The rows of a group lie close to one hidden flat surface of 10 dimensions, which passes through zero. Surfaces can cross.
Known rows, each followed by its group:
[ -3   0 -29  45  16  -9 -12  29 -12 -54 -33   5   3 -17   5  12   1  45]
z877
[ -6 -38   7 -23   2  15  47  -3  -5  10 -14   4 -13  24  51  12  26 -28]
z877
[ -6 -28 -29  -1  20  28 -29   6 -45  17   5  10  -6 -14 -46 -36 -19  10]
z572
[-25 -23 -25  18  -3  23   2 -19 -68  -2 -31  21  -7  -2 -15  24   8 -18]
z458
[ -5   5  28   5 -36  24   7 -41  18  41  36   5  21  41  94   9  38 -24]
z572
[ -1 -42  53  67 -10 -20   6 -46  16 -17  -9  18   6 -29  14  24   0  18]
z877
[ 38 -36 -40   8  -9  46  65   5 -45  45   4   1 -36 -37   2 -31  37 -27]
z458
[ 27 -32  26  27 -12 -32  18  27  25 -31   1  -8 -12 -60 -41 -10 -12  36]
z458
[ 16  -3 -58  -2  -1  28  23  45   0 -17 -15  10 -29  -6  45  -1  20  11]
z877
[  2  17  16  50  13 -32  -1 -14  13  -7  15   2  26  11  -1  13 -20  36]
z947
[-33  43 -13 -22   4  24 -35 -25 -37  33  23  15   8  40  33  15  13 -34]
z877
[  6  21  31  22 -29  -4  27  -3  33 -20  13 -34  40  37 -40  11   1  43]
z574
[-27  28   9 -14 -51  16  11  31  -3  -6  53 -13  21  29 -37   0 -13  37]
z574
[-41 -44  29 -32  45 -37  10  51 -40  -9  10  36   7  25 -29 -30 -81  35]
z877
[ 28 -20   7 -42  29   1  51  31 -40  24 -19  -7   0 -17 -34 -22   7 -18]
z572
[ -3  10  60 -20 -54 -21  42  17  29   9  44   0  14   6  15   8 -13   6]
z458
[ 20  18  10  35  11 -42   8  53   1  -3  27  17 -14 -51 -19 -23 -41  48]
z458
[-12   0 -58  18 -48  22   9 -25  15  14  32  -5 -39   2 -20  -5 -18 -22]
z572
[-33  -8  10   3  52   5 -22  -3 -50  29   6  10  22  51 -21 -37 -25  27]
z877
[-53 -84  -9   5 -27  -2  -1 -17  -3 -16  15  -4 -32  26 -38 -22 -35  32]
z572
[ -1 -34  11 -47 -42  45   0  -7 -18  22  -7  -9 -30 -31 -35 -32  22 -39]
z458
[-26   6  36 -56 -37 -22  36  19  31 -15 -13  -2 -17  12  29  43  -1 -34]
z947
[ -9  19 -38  42  18  -2 -28   7 -10   8  -2   3 -49  -7  25 -44   4  27]
z574
[ -4 -13 -40  45 -14  43 -26 -41 -11  -8   2  -8  28  10 -12   8  28  15]
z947
[ -3  35  37  25  -5 -38  10 -12  37   1  39   3  41  28 -21  16 -55  31]
z947
[ 37 -31  10   7   7  33  29 -44  20  31   7 -23  53   2 -14  -4  34 -16]
z458
[-25 -48  55   4  19  -3   1   3 -39 -28 -20  19  56  26  19  34   4  25]
z572
[  7   1 -10  39   1  -1 -45 -14  -6  -1  -6  -9 -19 -37 -13 -18   8  14]
z877
[ 32  64 -36  -1  20   8  33   6  -7  65  36  -9 -22  20  14 -42   7 -29]
z458
[ 22  19 -14  16  34  25  -9 -27 -29  14 -18 -17  47  22 -56  -2  12  -6]
z947
[-13   4 -10  -8 -30  38  38  -5 -30   3  22 -17  24  37 -20  27  22  -2]
z574
[-12 -25  24  31 -22   3  35  13 -28 -23  11 -21  22   8 -67   5  -6  46]
z574
[-25 -68  12 -66 -42  21   1 -20  57 -21  -9 -26  -1  17 -23  14  -2 -24]
z458
[ 15 -62  64  -6 -36  18  19  -4 -40  10  24  31  63 -37   7  30  10  -3]
z572
[ 25  37  18  16   4 -20  20  -7  19  19  -8   3  -7   7  24  -2  -4 -15]
z947
[ 15 -41  50 -35  13   1 -35  11   0  37  17  46  47 -31  12 -27 -36 -12]
z574
[-10  -3 -29 -33   4  17  -9  17 -38  12  11  -2   0  -8 -77 -12 -46  -8]
z947
[  5  12  36  -6 -15  18 -31 -36  -2  33  38   0  35   9   8  -8  16 -18]
z877
[-29   8   3  22  -3 -42  -7 -10  82 -28  -8 -31 -47  51  44 -23   3  29]
z572
[-27  21 -35   1   3  32  -1 -10 -48  46  38  31   3  52  26 -19  -9 -12]
z574
[ 19  36  23 -21   0  22  16   6 -58  53   8 -10  -8 -19 -35 -36  19 -33]
z458
[ 35  70  -1 -31  48 -12 -32  18  18  41   7 -14  16  15 -43 -54 -23   1]
z572
[  2 -40  11  17  45 -12  -9  -8 -23 -36 -69  -1  -1 -19  -1  13  28   5]
z574
[ 12  31  38 -17   1 -14 -26  -2  11 -38 -31   0  36 -15  27  59  31  -1]
z572
[ 42  34  41  57  26   1 -18 -27  -3  55  18  26  50   3  36 -23   0   5]
z947
[-49 -63  -8 -28  59   1  13  23 -85 -15 -39  17  -5  45   3 -12 -15  22]
z877
[ -4 -36  -8  12 -26  -6  22 -19  49 -28   9 -13  -5  11   5  15  -7   9]
z458
[ 29  41  20  -9 -54  20 -23  11  25  38  11  30  -9 -39 -18 -22 -36 -35]
z947
[ -1  35   0   5  44 -22 -54  36 -53   1 -23   9 -33 -50 -46 -32 -20  20]
z458
[  6  40  11  25  20 -33 -34 -28  25  24  21  26   1   5  45  -6 -20 -15]
z574
[ 14  -9   2  84  11 -36  34  14  12 -12 -11  24 -31 -25  49 -12   6  45]
z572
[-53 -48   1 -17  17 -37 -19  23 -21 -44  25   7   8   4  31  30 -10  46]
z947
[ -3   6 -10  37 -35  18 -10  11  27 -54 -33 -27   7  17  19  25  58  46]
z574
[ 39  12 -16  21   6  42  -3 -12   6  22   0 -39  36  16 -30 -33  51  17]
z877
[  2 -42  35  40  50  -6  -5 -23 -66  40  16  31  31 -16 -10 -21 -18  12]
z574
[-15 -31  21  34  34 -10  -1 -24 -11 -13 -36 -10   5  26  12 -11  36  19]
z877
[-57 -95  14  -8   3   3  13 -12 -20 -23 -11  -7   7  41 -34  -6 -13  24]
z572
[ -7 -46  11  18 -16  11  -8  37  -7   9  29  40  38   6 -32 -37 -72  50]
z574
[ -5  35 -14   4 -21   1 -13 -12  23 -19 -17 -14   4  18 -33  18 -22 -10]
z947
[  3 -18  12 -33   0  18  28   4 -21  39  31   3  13  -1 -30 -14 -12 -23]
z947

New rows. What belongs after each?
[-41 -56  30  -9  34 -30  13 -20 -49   3 -31  -6 -17  10 -43   1 -26  -7]
z877
[  7 -16  19 -28   9  20  22  -1   8  51  22  20  47  44 -15 -23 -44 -21]
z574
[  1  10 -26  10  24   6  14  -9  15 -26 -61 -38 -19  37   0  -4  47  10]
z574
[ 24  26  45  53  25 -42  75 -18  23  -5 -18  -4  24  22   2  35 -11  -4]
z947
[-13   7  20 -57  41   1  -3  -1   3   8 -24  12  53  59  -3  19 -39 -29]
z574
[ 14 -43   7  55  14  46 -14 -37 -48  18  -3  -9  52  -2 -19 -28  42  31]
z877
[  3 -43  34   5  13 -12   2 -32   6  23  -8 -36 -33 -28 -51 -50   9 -11]
z877
[-11   8 -10 -57 -11 -39  65  73   2  -2  29   0 -45  -8  -4  -7 -33   3]
z458
[-26 -42 -26 -14  11 -25  68   6  30 -65 -25 -18  11  42 -24  67 -28  15]
z458
[ -6  22  14  52  -9 -10  -6 -66  20  -2 -16  -3  -3  19  34  37  37 -22]
z877
[ -8 -46  -1 -61   2  34 -17  23 -37  26  13  47  30   3  18 -10 -34 -27]
z574
[  2 -37  25 -23  31  15 -33  29   2  10  -6  -3  16  12  41 -62  24  40]
z877
[-28   6 -17 -11 -10  -1 -36 -26  27 -45 -29 -31  -7  17 -29  22  10   4]
z572
[ 31  51  12  -7  24  47 -51 -21 -25  39 -18  15  56  14 -15 -18   9 -26]
z947
[  5   7  39   6   6  -2 -30  -3  33  -5   2   0  33  16  38 -16  12  25]
z877
[  4 -47 -26  -3  21 -15  15  25 -14 -56 -75   5 -36 -36 -27  24   0  -5]
z574
[-42  75  -9 -10   6 -22 -27  14   9 -26  12 -17  -3  50  -8  12 -13  25]
z574
[  3 -13 -38   4  31  -2  48  -6 -14 -10 -56   5 -22  28 -15  14 -11 -25]
z574
[-34  58 -12  19  -1  -9 -40 -13  -1 -27 -52 -15 -52  22   7   6   9  -6]
z458
[-46 -46  35  14 -18 -41  30 -10  45 -40 -11 -12 -16  35  51  25   9  23]
z572
[ 11 -11  54  -9  13 -33   4  11  24  10  29  -1  30  -8  43 -13  10  21]
z947
[ -4 -30  50  59 -42 -17  15  -3  -9 -17  13  28  22 -32 -41  25 -34  26]
z458
[-25  -7  36  42 -54 -14  33   6 -45 -19 -17  20 -30 -20  -2  27   7   2]
z458
[  3 -36  -7  14  27 -19 -20   3  36 -34  -7 -42 -12 -22   0 -17  34  58]
z947
[  4 -39  27 -25  -6   5 -43  -2  42 -23  -3  -7  35 -19 -10  -6  -1  13]
z458
[-21 -23 -23 -10   0   4   4  12 -29  15  52   6  10   3 -73 -10 -69  18]
z947
[  9  10  11 -65  59 -12  14   0   6  58   0 -11 -10  34 -38 -66 -36 -29]
z574
[ -2 -19 -48  52   3  18 -44  -6 -13 -21 -28   0 -28 -24  48  -6  47  22]
z947
[-18 -12  29 -40  20 -45  33  20  20 -30 -16  -9 -34  15  79  24  31   4]
z947
[ 11 -61   0   4   3  15  37  11 -27  10 -13  11  -8 -20 -38 -12  -6  -1]
z574
[ -2  36  28 -17  31   1 -26  27 -38  20  14  21  42  14  69   3  36  12]
z458
[ 15 -21  12   7  31  17 -29 -14   3  -2 -32 -19  28   5 -39 -31  18  23]
z572
[ 46   3  55 -23   0 -23 -14  47  20  -6 -11 -24  -8 -76 -31 -45  22  23]
z458
[  2  -6 -48 -12 -31  12 -16  63 -40 -17  42  48  22 -56 -25  19 -52  25]
z877
[-22 -58  19  13  38   3  39 -16 -43   0 -28   8   8  44  19   0  17   8]
z877
[ -8  14  22 -41 -18  28   6 -35  35  53  42 -24  29  69  22 -37  10 -26]
z572
[  3 -16 -19   6  10   7 -33  -4  10 -37 -20 -33  14 -11 -57  -4   8  32]
z947
[ 37  23 -40  -8   0  24  20  17 -27  33   1   3 -23 -31  -5  -8  18 -34]
z572
[-39  29 -32  -8 -12  27  12   2 -47  21  33   5   3  65   3  17  -1  -4]
z574
[-22 -17 -42  53 -10   3  14  19 -23 -58 -45  16  -8  10 -15  41  -7  38]
z574
[-26  42 -49  -2 -60  27  25  26  -6 -13  35 -44 -41  32 -22  -5  36  21]
z574
[  5  41 -14  45 -16  -9   8  -5 -32  -3  11  38  15 -18  33  62 -16  -9]
z572
[-22  53  -7  18 -27  -8  11 -23  -1   2  36  -3   1  15   5  47 -12 -13]
z574
[ 31   7  -1  47  11  -8  37   4 -17  26  38  19  34 -13  16  -2  -7  23]
z458
[ 33  13  -1  30   0  14  33 -27 -15 -12 -31 -11  15  -9  -9  36  36 -20]
z572
[-32 -22  36   4 -24 -17 -12 -36  46 -44 -14 -28  24  42   0  46   7  11]
z572
[ 49  43   8  27  36  13  22  -9 -24  29 -55   1   9 -15 -72 -15 -13 -35]
z947
[-33 -13 -29 -11  48 -49 -15  22  -4 -42 -13 -26 -32   3  10  -2  -9  42]
z947
[ 14  29  37 -34   6  -2  24   4  51   9  13 -26  46  48 -10  -5  -1  -1]
z877
[-18  23 -20 -21  40 -27 -32  33   4 -23  -9   8   4  19  42   8 -10  29]
z458
[ 11 -22   2 -43   2   8   9  42  14 -27 -26   7  16   3  66   9  31   6]
z877
[-36  65 -34  63 -13   2  16 -19 -38   8  -6  21 -58  43  48  28   5 -12]
z458
[-15 -17  34  -8  39  -1 -26 -13 -19  -6 -27 -18  42  33 -16 -11  24  21]
z877
[ 26 -30  27  19  56  -2  28  38 -66   7 -36  25  28 -21 -11 -17   5  23]
z572
[  9   7  -4 -73   9  31  12  44  -9 -16 -21   3  54  37  39  28  29  -3]
z877
[  0 -36   2  24 -13   8  -5   1 -15   2   1  52  22 -26  26  12 -35  -8]
z574
[ -8  25   7 -54  -9  22 -36  -1   9  -3 -13   7  14  20  95  33  56 -32]
z877
[ 11 -54 -12 -13  24  30  25  -6 -61 -15 -52 -13  16   6 -48  10  23  -5]
z572
[-10  29   1 -21  32 -11  40  -1 -11  12  23   7  55  67 -14  39 -37  -6]
z458
[ 10  57 -10 -61  11   5   3  24  -2  49  14 -26 -35   4 -41 -48 -12 -34]
z458
[ 13  40   4  51 -52  21 -28 -61  -5  34  44  15  24 -22  17  34  13 -32]
z877
[  5 -20  26  27  -8  24  29 -22 -56   9 -18  10  28  -3  -3  28  26  -9]
z458
[ 17  54 -17 -36  13 -21  33  22   4   4  -8 -19 -21   3 -16   6 -13 -30]
z572
[ 18   5 -45  -7  49  18  -5  36  -2   1 -28 -24  -7  44   0 -64  18  43]
z877
[-13 -10  11  -3 -30  15 -61  43   6  -1  36  14  21 -17  13 -39  -5  55]
z574
[  1  58 -39 -10 -23  19  -6  36   2   9  49  34  27  18  44  27 -34   3]
z877
[ 34 -43   8  24   2   1  10 -18 -10  38   6   2 -21 -65   3 -42  21 -12]
z574
[ -9   5 -26 -28  18 -48  17  55  31 -31   8  -6 -25  -9 -13  -2 -39  34]
z458
[ 22   2  43 -30  -6 -38 -16   7  43   6  31  30  19 -51 -12  12 -72 -18]
z574
[ 55 -31  -4  19 -33  31  45  24  28  19  17  -3  12 -24   8 -32  13  10]
z877
[ 32  61  33  11  -1  -6  58  15 -32  27   0  -8   4  10  21   8  39 -10]
z458
[-25  11 -11 -55 -35  47 -46  -2 -14 -15 -13  -4  26  13 -39  23   5 -24]
z947
[ 25 -30 -23  44  -2  22  28  17  -1 -29 -25   5  21   2  54   9  39  32]
z877
[-35 -20   7 -23 -41  32 -52  -4   6 -35   8   1  35   4 -15  32  -1   9]
z947
[ 34   5  -1  15  22  17 -17 -12  -2   1 -59  -7  -9 -20  49 -16  68 -20]
z947
[ 11  14 -29  -9 -25  23 -16  28 -21 -36  -4  14  25 -39   0  49   8   2]
z877
[ -3  49  15 -70 -19  13 -31  16  57 -15  -8 -25  31  52  26  13  23 -17]
z574
[ -9 -54 -21  41  -4   3  21  24 -41 -37 -20  35  -9 -48   6  26 -12  22]
z877
[ 10  -3  25  14 -30   9 -34  -4  21  21  42  42  37 -12  39  -8 -25   9]
z574
[ 19  -8   3 -53  13   2  34  41  14 -50 -43 -23  33   7 -45  43  14   8]
z877
[-46  17 -62   9  46  -7 -40  38 -39 -22 -27  20 -33  39  11 -18 -33  31]
z574
[  2 -11  37  46  54 -21  -5 -31 -24  13 -11  11  27  11  -4  -6 -10  19]
z574
[  7 -36  28 -52   6   9   7   7   7  54  27 -10  -3   6 -12 -67  -5 -17]
z877
[ 29 -30  27  31 -11  20  20 -52  14  25  -8 -26  -8 -21 -25 -21  42 -14]
z877
[-36 -18  58   0   4 -62 -27 -48  21 -34 -46  -5 -58 -33  20  31   3 -30]
z877
[ 27 -25  33  -3 -48  14  -9  -8  64   1  28 -27  20 -36 -34 -24  11  23]
z947
[  7 -25  15 -36   3 -23 -17  34  20   3   6  -5 -39 -37  -7 -55 -19  16]
z877
[  8 -20  -3 -32 -39  27  34 -17  -8   0  -8   7 -11 -19  38  49  40 -61]
z877
